Every row belongs to one group in each of 3 separate groupings. Each group adds its own fixed numbers to the row, and there is some noise. The rows also spread widely along 11 directions, which tell nothing about the answers.
Known rows, each followed by its group in each grouping:
[ 11  -8  47   9  19   3  13 -12 -24 -11  -6   5   1  18   3  -9 -19  21
   5 -10 -13   4  -1   1  -1 -17  -9   6  -9  16  -1  12]	Vep A lem
[-13 -16  49  13   2 -15  22  -1 -25   1 -11   5  30  15   4   6 -11  -7
   1  13   2  19  -5   7 -12   1 -18   6  -3   7 -11   7]	fuz L neki
[-13   1  12  -5   4 -11   6  11 -17   6 -18  17   8   4  -7  18   5 -11
  11  -7  29  11   8   0 -22  -8  -7   9   7 -11   2  -1]	piri R lur
[-18 -14  16  -9   0 -47   6  -5 -10  26   7  37 -11  -2   5   3   1 -15
  18  10  30   1   9  -1  -8  -9 -12   6   9   4 -15   7]	did A neki
[ 12  12  17 -16   1 -12  12   4  -6   8  13  17  -7  11  -9  12 -15   5
  24   4  22  -6  25   1 -12 -22   5   1 -10  11  -6  14]	did M lur
[-15   7   0 -13  -3  12   3  18 -17   7 -13   9  13  28 -13  26   9 -15
  11 -10  -9  -4  14  16  -2  -4 -18  -2   8 -23  16   7]	Vep M Bod
[ 19  18 -15 -22  -5  -2  -9  -7   2  -5  -6  -5  -4  25  -2  11  12   7
   3  -6  -6  -3  18  10  15 -17  -9  -3  15  -7  27   5]	piri J lem
[  8 -29  36  13   2 -17  11  -9  -1  -3   0  10  15  26  15  -7 -17  13
   4   9  -1   6   2  -9   6  18  -8   8  -2   5 -20  15]	fuz J Bod
[-17  -8  -8 -15   4 -21  10  25 -21  10  -2   7 -15  26   0  26  19 -17
   2   4  33  29  13   2 -10  23   6   5  10 -23   0  22]	fuz N Bod
[-10 -10  37   1  -1 -18   6 -19 -22  10 -11  22 -25  29   2  -7   4  12
  -1   8 -14  -3 -10   0  26 -25 -28 -11   8  18  11  13]	did N neki
[ 29   1  24  -3  -9  -2   0  -5   4   8  -8   7  21  18 -14   3 -23  15
   9   8 -14  -5  26 -12 -12 -46  -6   8  -8   7   0  27]	Vep R neki
[-16   5  -5 -11   1 -14  16  20  -7  15  12  13  24  12  -1  28  -3 -11
  19   6  21  11  20  30   1   0 -10 -11  -5  -2  -1 -12]	fuz L lur
[  3 -20  21  14  10 -25  -1  -1 -12  -5  14  28   2  40   4  -5   9 -10
  12  -2  -4   2  -5   4  -2  17 -10  13  -4 -23  -8  22]	piri M neki
[ 12  -1   0   0  28 -50 -11   0 -21  16   5  49 -12  12 -17  -6  -6   6
  14  -2  11  13  18   0 -29 -29   5   7  -3 -22  -6  14]	did N neki
[-14  -7   4  -8 -20 -13   2   5  -7  25 -35   7  -2  21  -5  23  15  -7
 -11  11   1  10  13 -10  -3 -23 -18   2  24  -7  14  25]	did R neki
[-11   6  -8 -17  -7  -6   9  13   6  10  12   7   0   8   6  21   7 -18
  20  -5  33  -1  18  14   6   6  -5  -2   5  -2  -1  -5]	piri A lur
[ 13 -11  17  -6 -16  -9   9   1   4  15  -9   9  -3  30  -5  20  -8   6
  -7  17  -4   1  13 -14  -1 -21  -7   3  -2  13  -1  39]	piri M lur
[ 12   7 -10 -12  12 -21   6   1  -1   5   0  12   8  10  -4  11 -17  14
   2  -4   9  13  26  14 -11  -6   1   0   0 -12  -5  -4]	Vep M Bod
[  6  -4  35   9  14 -16  20  -4 -17  -5  -8   3  11  17   4  -1 -25  25
  -4   0   8  21   6   8  -6 -10  -7 -10  -6  16  -9  -5]	did N lur
[ 22  -7   8   0  11 -20 -10 -15   1  -8  17  22   9  16   5 -11   1  -8
  23 -11  -3 -17   9   0  -4   7  -5  17   0 -18  -4  10]	piri M lem
[ 16  -5  25  -7  21 -35  -4 -20 -35  -7  -2   4  -2   3  -4  -4  -2  13
  -3  12  -1  19  -8   2 -17 -20  -7  14   4  11   0  13]	piri A lem
[  7 -24  -8  14 -14 -21  -6  -4  27  16 -23  16  32  18  10   1  -1   2
  -8  -3 -10   3  18 -12  -2  -2 -16   8  19 -21  -6  10]	piri R neki
[  2  -4   9   8  24 -27  14  11 -31  -9  10   1   5  47   3   4   2  18
  -7   6  -9  35  -2  31   2  13  -8  -9  -7 -12   2   0]	did L neki
[  3 -22  -6   4  -7 -15  -7  17   9  13  -8  20  33  23   1  13  -5  -7
   4   1  -8   2  18  -1  -8   6 -10   6   3 -28 -10  14]	piri J Bod
[ 22  -8   3  -4 -11  -7  10   1  22   6  14   5  -4  37  11   3 -10   4
   8   3  -2 -10  31  -4  14   1   1  -1  -7   3  -5  27]	did M lem
[ -6   1  14   0  -1  19   5  -3  -9  -9 -14  -1  -3  41   1  14  16  -2
   6 -14  -3  -5   1   4  17   4 -16   3  20 -11  17  11]	fuz M lur
[ -1 -15  18  16  12 -15   8 -15  -6   5 -27  28 -23  19   9  -8  -4  18
  -8 -21   6   5   7 -21  -4  -9  -6   8  18 -13  -3  12]	did A neki
[ -3   3  19 -14 -17 -33   3  -8   6  16  24   7  23  -8   4   2  -9 -21
  30  18  30  -5  24   5  -3  -7  -7  -1   7  14 -13   1]	did N neki
[  7  14  14  -3   2   8  12  16   4  -6   9  11  30   8  -3  13 -19 -11
  35 -14  30  -7  32   9 -14  -5   3   5  -7 -10 -10  -4]	fuz J lur
[  4   4  13   2  13 -28  -3 -26  -8  -2 -25  25 -18  -7   3 -13   1   8
   5 -19  29   0  11 -18 -18 -16  -2  18  28 -13   2  -4]	did J neki

New rows. What belongs after each?
[ 11 -24  21  12   6 -19   8  -3  -4  -8  10   2  10  35  15 -10  -5   9
  -1   3 -12  11  -1   7  15  18  -9  -1  -7   1  -7  10]	piri N lem
[ 32 -20   6   4   2 -17   9  -9  17  -2   2  -9   7  27  19  -2 -14  24
 -10   8  -1  13  22 -14   3   5  10  12   6   5 -12  29]	fuz A lem
[-27 -11  35  -7  -7 -12   7   1 -33  21 -19  19  -4  15 -12  13   3  -8
   2  13  -5   4  -4   1  -1 -19 -28  -7   7   6   4  13]	did N Bod
[  6  -4  -6   3  16 -36  10 -11   4  15 -19  34 -42  17   5  -7  -9  28
 -11 -12  17  14  20  -9   5 -19   1 -10  11  -4   2  -2]	did N neki
[ -7 -12  17  12   2 -20   0 -20  -5   7 -28  23 -15   9   6  -6   6   4
  -9 -13   7   4  -3 -15   0  -9 -15   5  22  -8   3   4]	piri N neki
[  6  16 -26 -20   1 -16   3  20   0   8   1   3  -7  20  -5  29  12  -7
   1  -3  20  20  25   6 -11  -7   7   5   9 -21   9  16]	piri A neki
[ 10 -29  13  13  13 -44  -9 -16 -10  -3  10  13  29  19  12 -18   0   4
  -1   7 -11  14  -9   9  -1  16 -16   7   6  -7 -10   1]	piri N lem
[  6  24  22  -4  24  26  16  16 -38 -27 -11 -14  -1  35 -10  19   3  11
   7 -22  10  20   8   8 -14  -7   6   8   3 -19  13  11]	fuz A lur
[-31   8  10 -14   9 -16   9  -4 -32  10 -22  17 -12   7  -6  17  10  -7
   1  -7  12  10  -1  20  -1  -4 -25  -9  17  -7  11 -17]	did M Bod
[-15   5  22 -13 -15  -5  13   9  -3  13  -2  11  11  -4   0  16  -4 -19
  29   1  38  -7  20   0 -12  -9  -9   3   4   8  -5   1]	did R lur
[  7   0  25  -3 -16  -9  -4 -13  -3  -3 -18 -11  22   6   0   7   3 -10
  -1   7   7   4   4 -12 -13 -12 -13  19  23  -1   5  15]	piri J neki
[  1  -3   4 -12  14 -17   6  15 -25   1   8  15 -18  35  -2  11  10  -5
   5   0   0  14   4  15  -1   1  -4   1  -9  -7   7  22]	piri A lem
[  7  11 -30 -28 -11 -18  -7   0   4   3  18 -10  -1  22   8  21  26 -14
  14   8  15   4  24  14  13   8   0   5  17 -14  16  13]	fuz L lem
[ 20  11   5 -20  -5 -10   7  15   0  -2  16 -11  19  14   0  17 -17   0
  15  16  12  10  26  15  -5  -2   3   0  -9   3  -5   6]	piri J Bod
[  0 -10  41   2   6 -21   6 -32 -20  -8  -7  -3   4   2  12 -16  -6   8
   3   1   3   3  -6  -3   4  -1 -16   3  14  19  -2  -5]	did N lem
[  1   1  22 -24 -19  -9  -8  -5 -16  20   8   9   9  12 -18  21   4 -12
  17  22  -4 -13   6   1  -5 -35 -17   6   5  16  11  33]	Vep M lur
[ -8 -40  16  17  -7 -13   6   7   3  11 -21  27 -12  39  10   3   3   3
  -9  -1   2   7  -3 -18   5   8 -14   9   8  -5  -5  32]	piri J lur
[  6 -13  24  -4   6 -15  12  -1 -10   9  -6  24 -24  15   3   0 -10   2
  13  -5  13  -2  14 -18 -10 -14   4  11  -4   3  -7  30]	did A lem
[ 34 -10   3  -6  -4 -15  -6  10   5   6  20  11  15  30  -3   9  -2  -9
  21  14   0  -5  28 -15 -17  -8  14  22 -10 -17  -5  52]	fuz L lem
[ -7 -16  16 -23  -7 -27   8   9 -19  20  20  14  -4  21  -1  18   6 -16
  17  26  12   4   9   9   2  -7  -8   7  -6  16  -2  31]	fuz A lem
[  8  -4 -10   3   9  -7   2  13   8   9  11  40 -17  38   1   4  -3   6
  21 -14  -6 -13  16   5  15  -9  -6  -8 -13 -20   5   8]	piri L lur
[ -5  11   0 -10  -3 -10  -3  -7 -12  -5  -5   0   0  11  -1  11  21 -18
  11  -9  27   5  12  -4  -6   3  -2  15  29 -21  11   8]	fuz N neki
[-12   1 -31 -18   7 -33 -11   3  -9  23 -14  23  -5   4 -10  22  21   0
  -7   1  13  15   8  11  -7 -19 -14  -1  26 -18  16  -4]	piri A lur
[  9  -6  -1 -11 -18  15  -2 -14  11  -2 -15 -11 -20  36  12   5  17   4
   1  -8  -6 -16  12 -18  28  -6 -12   7  21   1  24  25]	Vep R lem
[ 12  20 -16 -12   3 -19  -7  -1  -3   5  -5   4  23   7 -10  17   1  -1
   0   0   3  11  20  19 -18 -18  -8  -1  11 -19   9  -6]	piri M neki
[ -8  16  -3 -23   2  -7   5   9 -17   4 -10  11 -25  17  -6  17   9  -4
  12  -6  23   6  19   3  -2  -8  -1  -1  12 -12  14   4]	did J Bod
[ -3  -6  -4  -4   6 -48 -14  -4 -18  18  13  29  36   9  -8   7   7  -7
  10  18  -7  10   7  28  -8 -16 -22  -1   7 -14  -1  -1]	fuz L neki
[  3  -3 -20 -24 -23 -18 -10  -1  12  11   8  -2 -10  21   6  20  24 -20
   8  11  14  -5  15  -5  11  16  -4  10  21 -18   7  22]	piri M Bod
[ 15  -2  11 -20 -15 -28  -2  -6  -7  11   9 -19  33   3  -6  20  -2  -1
  -3  37  15  22  14   2 -11 -15  -2   4  12  20  -1  23]	fuz N lur
[ 12  23  18 -16   8   9  14   2 -21 -11 -23 -13  -3   7  -8  20  -9   3
   6 -11  27  14  24  -4 -25 -25  11  14   6   2  10  14]	fuz J lem
[  3 -21   1   4  24 -54   9  -6  -5   9  11  34  -6  11  15 -11  -9   8
   5   0  22  13  11  14  -7  16  -3   3  -2  -4 -19  -5]	did M lem
[ 13   2  18  -5  18 -36 -12 -25 -28 -12  13   6  12  -4  -2 -15   2   0
  14   3   6   6  -5  13 -12  -8  -8  10   8  -2   2  -6]	piri N lem
[  5   9   5 -20 -10   4   5   9  -6  17  -2  12  -8  34 -16  25   1   3
   9   8  -5  -6  20   5   8 -30 -11 -10  -2   3  13  28]	did M lur
[ 17  10  27  -2   4   6  18 -22  -6 -23   0 -23 -23  26  17  -6  -3  27
   1  -6  10   1   2  -7  25   0  -1  -3   9  13  10   1]	did L lur
[ 19 -10  -7  -9  21 -45  -2  12  -5   9  22  44 -16  17  -3   0 -11   7
  24   5  16   5  23   3 -13  -6  11   6 -19 -22 -17  13]	piri R Bod
[-18  14  18 -17  12 -10   5  10 -48  -5 -14  -1  -1  14 -15  20  18 -13
   8  -4  19  23  -4  16 -23 -14 -10   9  14 -11  18   2]	Vep R neki
[  3 -10  15   4  15 -17   4 -12 -17  -9 -15  10 -15  27   6  -7   3  26
  -9  -8   6  16  -3   1   2   1 -10   2  16  -5   6   3]	did J lur
[  1  -8  13  13  21 -26  -1  -4 -16   9   0  40   3  25  -1 -11  -9  16
  10 -13 -17   2   7  13   0 -19 -16  -8  -3 -14  -4  -3]	did A neki
[ 14   0  16   5 -15  18  10 -12  20  -6  -9 -11  16  23  16  -3  -8   2
  13 -17  -8 -21  21  -9  14   1 -11   2   8  -4   6   6]	did L lem
[-14 -20  25  15  12 -31   9 -13 -29   3 -20  15 -11  30   9  -7  14   6
 -17   0  -1  22 -16   0   1   9 -21   2  18 -11   4   7]	did L neki
[  2   8  15 -24 -10 -12 -16 -15 -23   6   4   1  -7  13 -13  12  25 -14
  16  11   7 -11   1  -9  -8 -20 -11  15  25  -4  15  31]	did M lur
[ 19  -2   7   1  -8  -6  28  -3  20  -1 -10 -21  -9  26  23   6 -16  25
 -21   2  20  22  28 -12   8   8  10   0  11  13  -8  13]	did A neki
[ 16   7   1 -12   0  -4  -7   6  -2   2  18  11  26  13  -6   6  -2 -16
  38  -6  -2 -18  24   7 -10 -14  -3  11  -9 -18   4  14]	Vep L lem
[ -2 -32  12   1   7 -41   0  -8 -16   5  -1  14 -20  22  12  -6  15  -4
  -8  12  15  20  -7 -10   0  19  -5  14  11  -1  -4  25]	piri N lem
[ 13 -15  29  11 -11 -20  -4 -15   7  -3  21   5  27  19  17 -16   0 -12
  22   6  -1 -12   6  -9   0  14  -9  17   6 -14 -13  19]	did L neki
[-11  -3 -10 -10   2 -28   5   4  -6  18 -16  15  12   3   1  17   4 -10
  -2  -4  20  13  23  11 -19   0  -7   3  15 -11   1   2]	did M lem
[ 15  -7  43  23  19  -3  16   5 -20 -10 -16  16  13  31  -6  -1 -22  10
  -2 -11  -7  15   5  -8 -29 -11  -2  10 -12 -12 -13  21]	piri M neki
[ 17 -21  38   1 -18 -28  11 -10   5   7   6  -3  19   9   9   4 -12  -8
  -4  28  15  10   9 -17 -20   2   1  22   4  14 -22  36]	piri M neki
[ 30   8 -19 -12   3 -10  -4 -10   5  -2 -19 -11 -17  20   2  12   3  33
 -24  -2   0  18  15 -15   4 -21   4   2  26  -5  16  15]	piri A lur
[  1 -11  17  12   8  -2  17  -7  -6 -16 -11  -7   8  29  19  -4   0   5
  -6 -18   6  12   6   6   3  30  -8   7  12 -10   0   0]	did M lem
[  8   2  11  -5  -4   0  13  -7  -5 -10 -42 -22  -3   8   6  11  -1   6
 -22  -7  22  24  11 -16 -14  -1   1  15  25   2   9  14]	piri J lem
[  6  -1  -7  -6   8 -19 -26 -20 -13  -3  -1   8  27   9  -6  -5  17   8
  11  -8 -12  -1  -3   8   0 -15 -23  10  28 -23  16  -7]	Vep R lur
[  9 -12  20  13   2 -15   9 -19  12  12 -31  26  12  -3  -2   3 -24  16
  -6 -11  15   0  19 -23 -18 -21  -6  10  16   1 -15   6]	fuz M lur
[ -6 -14 -16   9  -7  -4 -12 -13  16  17 -37  24   3  17   4   8  12   7
 -11 -18 -15  -9   7 -10  12 -16 -25  -2  29 -25  17   0]	piri L lur
[  0   8  17  10 -12  18  22  -3  19  10 -30  10   9  13   5  13 -21   6
   5 -15   3 -11  30  -7   8 -21 -14  -9   5   3   2  -3]	fuz L neki
[  9  16   9 -19 -17   2   3  -4   2  13 -23  -2  13  -6 -12  17 -11  -4
   5   3   1  -6  27  -5  -7 -43  -8  -4   6  17  11  10]	piri N lem
[ -5  -7  33  -3   6 -15  -9 -18 -25   8  -4  30  15   7 -10  -7  -8   8
  23   3 -20 -12  -6   8   3 -30 -32   1  -3   1   3  -4]	Vep R Bod
[ -2 -14  23   3   0 -12  -4 -11   1  -3  15  18  22  11  13  -8  -1 -12
  33  -4   5 -17   7   2  10  15 -15   9   5 -14 -13  -4]	fuz R Bod
[ -2 -18  30  11  10 -20  17   3 -23 -12  -2 -14  24  28  14  -3  -1   3
  -9   4   4  29  -1  13  -4  26  -9   2   1   3  -7   4]	did N lem
[ 23  11   5 -14  13 -20   8 -14 -18  -6 -14 -11 -22   8   3   4  -3  17
  -7   2  22  18  17 -11 -16 -16  14  12  11   0   7  18]	did L lem
[ 11  13 -13 -13   0   3  20  11  12  12 -13   7   2  14   0  22 -20   7
   5 -13  15   5  41  13  -4 -15   2  -5  -3   3   6   0]	Vep M lem
[  0   6  28  -7 -28  10  10 -17   1  10 -36 -13  -5  15   0  15   5  -4
 -10   1   7  -4  14 -23  -1 -20 -15   9  29   8  13  26]	did M neki
[ -5   6  27  -7  -1  -5   7   9 -16 -11  17   0  -4  20   3   6   6 -28
  23  -3  31   2   9  -4  -9  12   5  15  -2  -9  -3  17]	piri N neki
[-15  -6  16   5  -1  -3  13  -6   7   3 -20  21  17  -6   9   9  -8 -17
  18 -23  29 -10  19  -7  -9  15 -11  10  15 -18 -15 -13]	fuz M Bod
[ 22 -21  12   2 -15 -21   6  -5  13  14 -10  -3  28  17   7   8 -15   6
  -9  16  -3  11  26 -15  -6 -10  -1   7   6   9  -9  33]	fuz N lem
[ -7   2   7 -20 -11  -7  10  -2 -13  23 -28   6 -13   9 -14  32   1  -1
  -8   9  19  12  15 -12 -15 -30  -7   7  18  10  12  26]	Vep M lur
[ -9 -24  -1   4 -25 -16  14   9  21  20 -12  -8  31  22  15  15  -3  -1
 -12  12  13  18  19  -2   9  20 -13  -7  18   3  -7   9]	did N lur
[ -6   5  11 -21  -1 -20  25   7   1   6  16  -1  11  -2   8  15 -18  -2
  21  10  45  15  21  24   1   3  -3  -6  -7  25 -10 -22]	Vep R lur
[ -9 -26  30  16   3 -41   9 -10 -12   5   8  13  31  21  14  -7  -1  -4
  -2  14  -2  13  -6  20   3  24 -26  -1   6   2 -18  -6]	did M neki
[ -3 -13  -6 -21  -9 -30 -23  -3 -19  10  20   1  27  22  -6  10  27 -12
  13  23  -6   8  -8  15   2  -2 -21   9  17  -8  13  19]	Vep R lur
[ -9 -20  -1  -6 -13 -19 -12  -9 -12  10  -7  -1  22  22  -1  11  22  -7
  -6  15 -11   7  -8   4   6  -1 -24   6  29 -12  15  18]	Vep L lur
[-20 -16  11   6  -9  -4  24  -3  13  26 -36  35 -30  13   8  15  -8   8
  -3  -8  21  -6  17 -19  16 -18 -15  -5  12  12   2  10]	fuz L lur
[  7  -3  10   8  -3  -1  -9 -20   5   2 -10  22   9  20   1  -7   1  13
   9 -11 -27 -21  -1  -1  21 -23 -30  -7  11  -9  15  -3]	piri L lur
[ 12 -13  12   3   5 -18   1 -12  13   6  21  36  -4  21   7  -7 -10   6
  26  -4   7 -18  16   0  15  -1  -7   2  -5   0 -10   9]	fuz M lur
[ 15  -1   9   5  10   2  -2  -1 -13  -3 -11  13  -8  43 -10   5   0  24
  -3 -10 -20   5  11  -6  10 -22  -7  -4   4 -11  13  26]	fuz N lur
[ -2  -5  21   7  -1  24  21  10   2 -12  -8   3   0  45  13   8  -1   0
  13 -23  -2  -6  16   8  24  14 -10  -4  -2  -1   7   7]	fuz J lem
[  6   5  12  -9   2 -12   2  -3 -19  -2   7 -10  38   9  -8  15  -4   0
   5   9   3  13   8  16 -15  -7 -12   5  10  -1   4   1]	Vep M lur
[ 16 -25  18   5   9 -14  17  -2   2  -8  10   8 -24  52  22  -7  -1  18
   4   2   3   9   9  -4  24  20   1   5  -7  10  -5  24]	fuz R lem
[  3  -8   7  -7 -12 -17  10   1  12  12 -13  15 -14  21   5  11  -6   4
  -2   7  16   7  18  -6   9 -12  -7  -1   5   7  -1  16]	piri J neki
[ 10   5  -9 -15  -1 -15  -3  -2  -8   2 -14 -15  10  14   2  12   7  12
  -7   5   8  20  17   0 -10  -1  -3   4  21 -17   7   8]	did R Bod
[ 11 -14   5  -7  -3 -15  15   1   2   9   5  -4   4  38   3  12 -13  28
 -16  21 -12  23  12  15  23  -9 -10 -20  -5  24   7  10]	Vep N lur
[ 12 -10  -2  -2  14 -27 -14 -12 -13   0  19  11  30  34  -2  -2   6  23
   3  11 -34   9  -5  33  22  -9 -26 -12   7  -5   9  -5]	fuz A lur
[  9 -22  19   7   3 -25 -12 -15 -13  10 -16  14  32  14  -8   5   4   1
  -7  12  -8   9  -2 -12 -22 -11 -15  19  22 -11  -6  29]	fuz M lur
[  2   1   0 -12  -4 -26  -7  -2 -10  15  -6   4  34  -9  -6  12   3 -17
  11   7   9   1  20   4 -27 -16  -9  13  13 -13   2   5]	did L lem
[  5  -1  -4 -10  -7  -9  -8 -25   1 -11   1 -16  21  16  12   5  25 -12
   4  -2   3  -2   5  10  15  19 -14  13  35 -13  13   2]	fuz M lem
[-13   0  25   6   2  -5  12   4 -13  -9  -6   7  -3  18  10   6  11 -22
  13 -18  34   3  10  -7 -18  23   0  20  17 -26  -5  13]	did M neki
[ 10 -17  17   8  13 -50 -14 -36 -11   2   3  16  17  -2   6 -23  -7  23
   0   7  -2   9  -7   2   0  -9 -17   0  22   2  -7 -13]	did N lur
[  9 -29  23   8  16 -39   6 -13 -13 -12  19   5   2  22  18 -17   3   2
   7   8  15  14  -2  -1   1  30   4  14   5   1 -14  16]	fuz N lem
[-21 -26  18   5 -15  -2  11  12  -8  11 -26   2  13  34   6  15   7  -7
  -8   6  -3  12   5   0   4  18 -21   0  15 -13  -1  16]	did J Bod
[ 19  -2   4   0  14 -13  14  10   3   8 -11  24 -16  16  -6  10 -21  18
   2  -6  14   7  22 -13 -15 -26   9   3 -13  -4  -6  16]	piri L lur
[ 14  10 -13 -12  -2  -3  -3  10  11  14  -2  26 -14  29  -8  12  -3   9
  19 -10   7 -11  34  -6   2 -26   2  -2   1 -12   7  21]	did J lur
[ -5 -19  10   5  -6 -21  -2  -4  -6  25 -33  29  18   0  -6   9  -5  -5
  -6   1 -15  -2   7  -7 -14 -31 -26   4   8  -4   4  12]	piri L lem
[  6   8 -29  -8  -2 -12   4  10  20  12  -9   9  33  -1   1  18  -8 -10
  14 -17  18  -2  43  11 -11  -5   1   3   8 -23  -1  -8]	fuz L lem
[  1 -19  17   5 -14  -9  21  -7  21  14  -8   3   5  17  23   2 -16   4
   0   3   8  -4  22  -6  14   5 -12  -3   2  14  -9   8]	did L lem
